The rows come from 5 hidden closed curves, with some noise, and rows from the same curve form a group. Each curve winds through 6 dimensions. The rows are also pushed far along 5 directions, which tell nothing about the answers.
(in the rows, 128 means zero)
Known rows, each followed by its group:
[129  69 149 119 101  71 144 147 131  99 151 131 142  84 136]
Q_724
[130 126 133 141 146 112 122 139 112 141 152 140 120 130 120]
Q_232
[144  71 110 102 147  99 143 146 128 131 139  95 123 139 138]
Q_885
[ 87 147 123 132 172 163 161 112 111 173 156 136 151 139 116]
Q_232
[ 93 171 129 116 214 146 141 119 106 164 131 116 114 183 117]
Q_232
[114 174 145 151 114 122 107 105  49  91  84 122 112 106 169]
Q_352
[147  78  93  99 142 155 152 124 102 120 116 117 147 147 141]
Q_232
[129 120 115 125 103 136 128 117 164 122 119 131 136 117 109]
Q_352
[118 121 145 119 123 133 115 114 111 145 121  99 109 122 118]
Q_515
[147 113 141 148  68 107 140 144 163  92 139 118 148  96 131]
Q_515
[104  84 131 128 105 132 146 139 127 150 142 127  99 127 146]
Q_352
[135  79 129 117 125  97 160 157 137 112 143  90 131 151 149]
Q_515
[168 197 100 123 165 179 131 112 113  89  97 148 187 139 137]
Q_352
[124 172 129 169  86 156 118 101 115 103 138 160 159  96 105]
Q_232
[126  66 124 104 113 144 147 144 129 153 175 150 132 128 125]
Q_724
[142 156 143 126 121 142 117 138 147 140 145 137 133 123 122]
Q_724
[ 90 100 147 133  95 100 117 126 118 141 130 104  72 130 129]
Q_352
[ 68 106 137 160 136  86 144 138 130 163 158 132  49 162 109]
Q_724
[143  97 108  91 135 134 153 127 109 116 141 104 150 146 125]
Q_724
[144 174 102 139 155 147 109 121 131  98  82 133 152 151 154]
Q_885
[136 152 104 127 131 155 148  98  88 112 107 138 153 101 143]
Q_724
[134 163 143 149  95 112 112 147 173 125 150 127 107 149  97]
Q_724
[146 129 137 126 136 152  99 149 170 133 137 137 155 168  95]
Q_885
[112 118 140 119 116 126 133 141 161 170 196 115 133 140  84]
Q_885
[170 191 120 112 205 149  92 149 145 107  88 110 154 206 140]
Q_885
[121  95  87  76 190 191 185 112 117 136 129 127 198 156 128]
Q_724
[149 116 141 114 126 110 112 145 117 110 127  96 143 140 144]
Q_515
[ 88 113 139 123 139 136 121 125 139 194 161 160 105 131  99]
Q_232
[124 184 135 130 138 133 107 115 107 124 112 153 120 112 129]
Q_515
[ 99 138 140 158 133  98 123 122  94 113  84 110  60 127 170]
Q_352
[113 106 134 116 121 151 131 120 110 152 127 115 141 125 137]
Q_724
[114 161 142 157 124 117 101 122 132 141 116 143 123 115 132]
Q_232
[161 106 119  85 135 126 135 152 163  89 131  77 185 181 125]
Q_232
[142 113 112 123 106 151 129 131 152 122 134 120 164 140 118]
Q_515
[116 159 119 160 141 139 124 119 108 122 128 135 112 153 113]
Q_232
[160 194 143 147 110 171  88 104 118  97 104 156 174  84 121]
Q_352
[112 126 158 160 104 105 125 129 140 122 140 148 125  96 109]
Q_352
[141 147 147 168 130 109  97 158 190 167 131 158  71 135 110]
Q_885
[139 135 129 105 138 159 110 122 121 112 124 114 172 161 111]
Q_232
[134 145 119  90 151 185 159 114 152 137 147 104 204 147  97]
Q_724
[138 135 125  96 139 196 133 117 139 176 164 166 172 113  94]
Q_232
[132 158 146 144 118 117 102 119 111 122 130 121 113 122 108]
Q_885
[ 85 131 129 146  83 180 148 101 142 164 177 165 158 100  86]
Q_885
[147  70  98  65 103 144 169 113  99  79 110 106 205  94 178]
Q_515
[134  99 112 119 104 130 130 120 123 100 117 131 160 124 122]
Q_724
[140  95 142 115 107 154 141 137 187 175 178 104 143 125  83]
Q_515
[166 142 119 143 111 138 125 132 142  86 113 155 174 107 141]
Q_352
[123  93 134 124 119 156 127 120  93 111 123 139 175 117 137]
Q_885
[133 111 120 139 118 137 115 114  96 105 107 140 138 129 125]
Q_515
[104  94 142 141 132 135 121 133 118 145 139 144 131 135 125]
Q_885
[ 99 112 151 146 119 127 125 123 125 144 162 170 140 105  96]
Q_724
[144 169 119 124 151  91  77 116  90  91  43 104  81 137 162]
Q_515
[124 131 150 137  87 135 119 126 163 151 150 108 124 102 103]
Q_515
[118 148 108 107 142 128 118 118 117 129 132 117 131 156 123]
Q_885
[116 124 125 131  85 114 133 120 129  97 115 116 137 111 142]
Q_885
[132  82 113 103 129 127 160 134 148 137 133 121 154 119 137]
Q_724
[156  90 134  69  89 114 151 116 105  79 126  89 188  73 154]
Q_352
[124 113 118 149 137  82 117 153 184 140 115 127  71 162 116]
Q_352
[127 159 147 127 120  89 101 135 129 123 127 118 106 131 137]
Q_885
[171 190 160 165  99 127  88 135 164 123 134 147 128  89 100]
Q_515
[109 163 143 121 132 167 121 116 114 164 156 131 124 139 102]
Q_352
[112 160 134 145  81 147 113 124 193 145 166 157 147 125  74]
Q_232
[165 135 150 149 130 100 111 160 166 150 153 123 102 122 114]
Q_515
[158 175 105 102 189 194 109 114 138 143 125 146 171 164  87]
Q_352
[142  76 138 105 145 111 137 145  90 131 141 105 134 133 141]
Q_232

New rows, each followed by its group:
[138  79 116 106 108 140 140 105  38  96 116 144 153  87 161]
Q_724
[145 107 113 124 122 159 131 126 137 119 130 118 165 143 114]
Q_515
[ 97 131 140 115 145 109 133 132 148 144 147 127 138 139 119]
Q_232
[143 148 146 128  59 110  91 113 121  73  90  97 128  91 146]
Q_352
[121 130 148 137 148 143 119 131 127 134 137 141 132 132 106]
Q_352
[144 149 135 153 159 158 124 137 147 154 124 151 117 136 114]
Q_885
[ 69  78 137 117 122 106 175  96  65 147 148 126 112  80 132]
Q_352
[133 134 124 119 173 153 126 116  64  96  86 125 165 138 172]
Q_885
[109 154 141 154  99 170 131 114 142 153 148 155 128  98 113]
Q_352
[137 175 129 144 107 144 104 125 168 136 150 159 117 132  83]
Q_232
[128 130 131 170  93 109 125 121  91 107 122 137  99  96 141]
Q_232
[112 149 117 143 140 164  99  90  90 125  91 150 125 126 109]
Q_352
[156 133 142 141 111 142 124 131 154 124 148 120 154 117  95]
Q_885
[127 138 134 147  85 103 114 116 116 103 108 147  98  78 142]
Q_232
[148 118 123 103 125 137 136 122  83 105 130 110 145 130 136]
Q_724
[129 122 128 128  89 147 129 123 148  99 131 125 179 121 128]
Q_885
[153 146 109  96 135 124 143 145 166 135 135 102 126 153 137]
Q_352
[ 85 106 110 115 147 102 139 112  86 130  91 115  72 146 158]
Q_515
[ 92 122 157 160 164  99 107 145 137 176 148 142  59 161  95]
Q_352
[135  72 152 126  85 113 139 147 163 113 163 129 169  99 111]
Q_352
[148 209 139 167 148 130  83 143 188 148 147 119 112 173  78]
Q_885
[128 138 127 131 126 104 106 116 120 122  89 124  79 117 136]
Q_515
[120 105 137 108 103  90 154 139 185 143 159  95 110 117 110]
Q_352
[142  94 118  94 132 108 138 151 170 106 152 112 175 152 112]
Q_232
[ 75 126 139 173 156 104 114 136 140 218 145 151  39 148 103]
Q_724
[174 208 119 133 128 151  92 114 136 110  97 141 147 107 128]
Q_352
[101  85  98  93 187 130 164 135 120 172 174  93 121 186 110]
Q_885
[177 108 165 121  75 107 114 164 214 106 163 124 173  95 104]
Q_352
[157 146 146 149 126 138 127 138 159 125 128 132 135 107 125]
Q_885
[116  88 123 113  97 145 173 137 193 144 184 141 175 118  94]
Q_724
[138 144 119 141 124 123 129 122 134 124 139 114 142 108 128]
Q_885
[135 125 137 134 130 138 128 134 111 121 138 116 153 138 130]
Q_515
[ 80 147 172 192  78 133  83 121 153 175 177 200 110  93  71]
Q_724
[ 91 138 108 145 136 119 142 100  95 147 122 123  76 128 126]
Q_885
[ 96  72 106 113 149 136 155 107  77 120 109 123 137 147 137]
Q_724
[101 164 122 166 112 185 115 106 141 149 144 175 164 121 101]
Q_885
[ 81  59 136 110 121 107 156 118  76 145 116 105  81 126 158]
Q_232
[138 148 115 130 127 164 144 120 128 103 140 126 193 133 116]
Q_232
[155 110 135 140 130 121 134 130 114  97  88 122 124 102 167]
Q_885
[133 112 109 142 157 117 152 132 113 122 111 134 102 138 141]
Q_515
[132 129 143 127 116 125 121 124 113 111 150 144 165  97 118]
Q_232
[157  87 139 106  93 129 145 136 151 123 162 103 161 104 101]
Q_885
[100  79 108  79 167 153 186 119  59 125 141 114 165 147 165]
Q_515
[ 99 138 157 147 109  77  99 152 147 154 149 123  71 149 124]
Q_515
[101  57  97 125  99 178 188  90  79 124 140 140 182  71 140]
Q_885
[132 112 126 139  95 141 112 114  97 120 130 158 115 107 115]
Q_232
[126 113 107 119 143 133 133 106  49 111 107 130 115 139 140]
Q_724
[152 116 103 126 146 138 150 112  97  97  88 121 129 116 145]
Q_515
[130 140 127 122  93 192 148 111 144 126 146 144 185  94 122]
Q_352
[129 152 113 128 140 111 143 127 133 134 126 110  99 128 138]
Q_885
[ 92 114 142 124 105 150 159 111 136 159 170 149 185  80 120]
Q_232
[117  97 141 121 126 111 142 133 119 132 155  93 118 135 113]
Q_885
[151 193 109 165 126 118  90 112 114  98  93 125 122 109 137]
Q_885
[141 122 123 133  62 107 115 124 144  97 113 130 145  88 152]
Q_515
[116  39 144  82 133  91 149 150 139 166 155  72  89 142 128]
Q_515
[125 166 150 173  96 109 123 114 112 110 111 137 117  64 155]
Q_885
[117 128 114 129  83 133 145 108 113  94 111 123 150 108 147]
Q_352
[139 136 156 134 106  95 109 139 148 135 141 136 103  99 114]
Q_515
[140 179 101 132 135 173 127 101 140  83  93 150 190 129 119]
Q_724
[102 143 125 138 108 142 131 115 136 122 142 145 138 131 102]
Q_232
[145  76 117  93 151 111 164 157 158 134 131  51 118 170 144]
Q_515
[136 109 105 123 131  93 148 149 173 122 126 111 116 152 140]
Q_232
[128  94 129 101 121 124 161 127 123 127 127  70 135 121 151]
Q_515
[ 93  54 145 103 137  77 154 148 110 157 162 131  79 122 137]
Q_515
[ 97 117 137 109 131 133 140 123 144 154 152 140 157 116 117]
Q_232
[168 174 130 119 138 186 105 140 151 136 159 163 192 149  99]
Q_352
[116 148 139 144 128 120 115  88  25 104  85 130 104  81 157]
Q_885
[173 103 105  76 131 117 140 137 149  75 111  93 189 149 133]
Q_352
[121  31 111  79 180 123 191 137  76 164 157 103 123 121 155]
Q_885
[125 162 133 145 103 189 115 119 133 159 166 181 148 106 102]
Q_724
[175 168 126 148 144  60  91 159 179 127 109 102  63 141 135]
Q_885
[148 210 113 135 117 190  90 101 107 121  94 145 144 118 131]
Q_352
[119  98 161 156  54 120 141 115 111 108 142 137 144  56 122]
Q_515
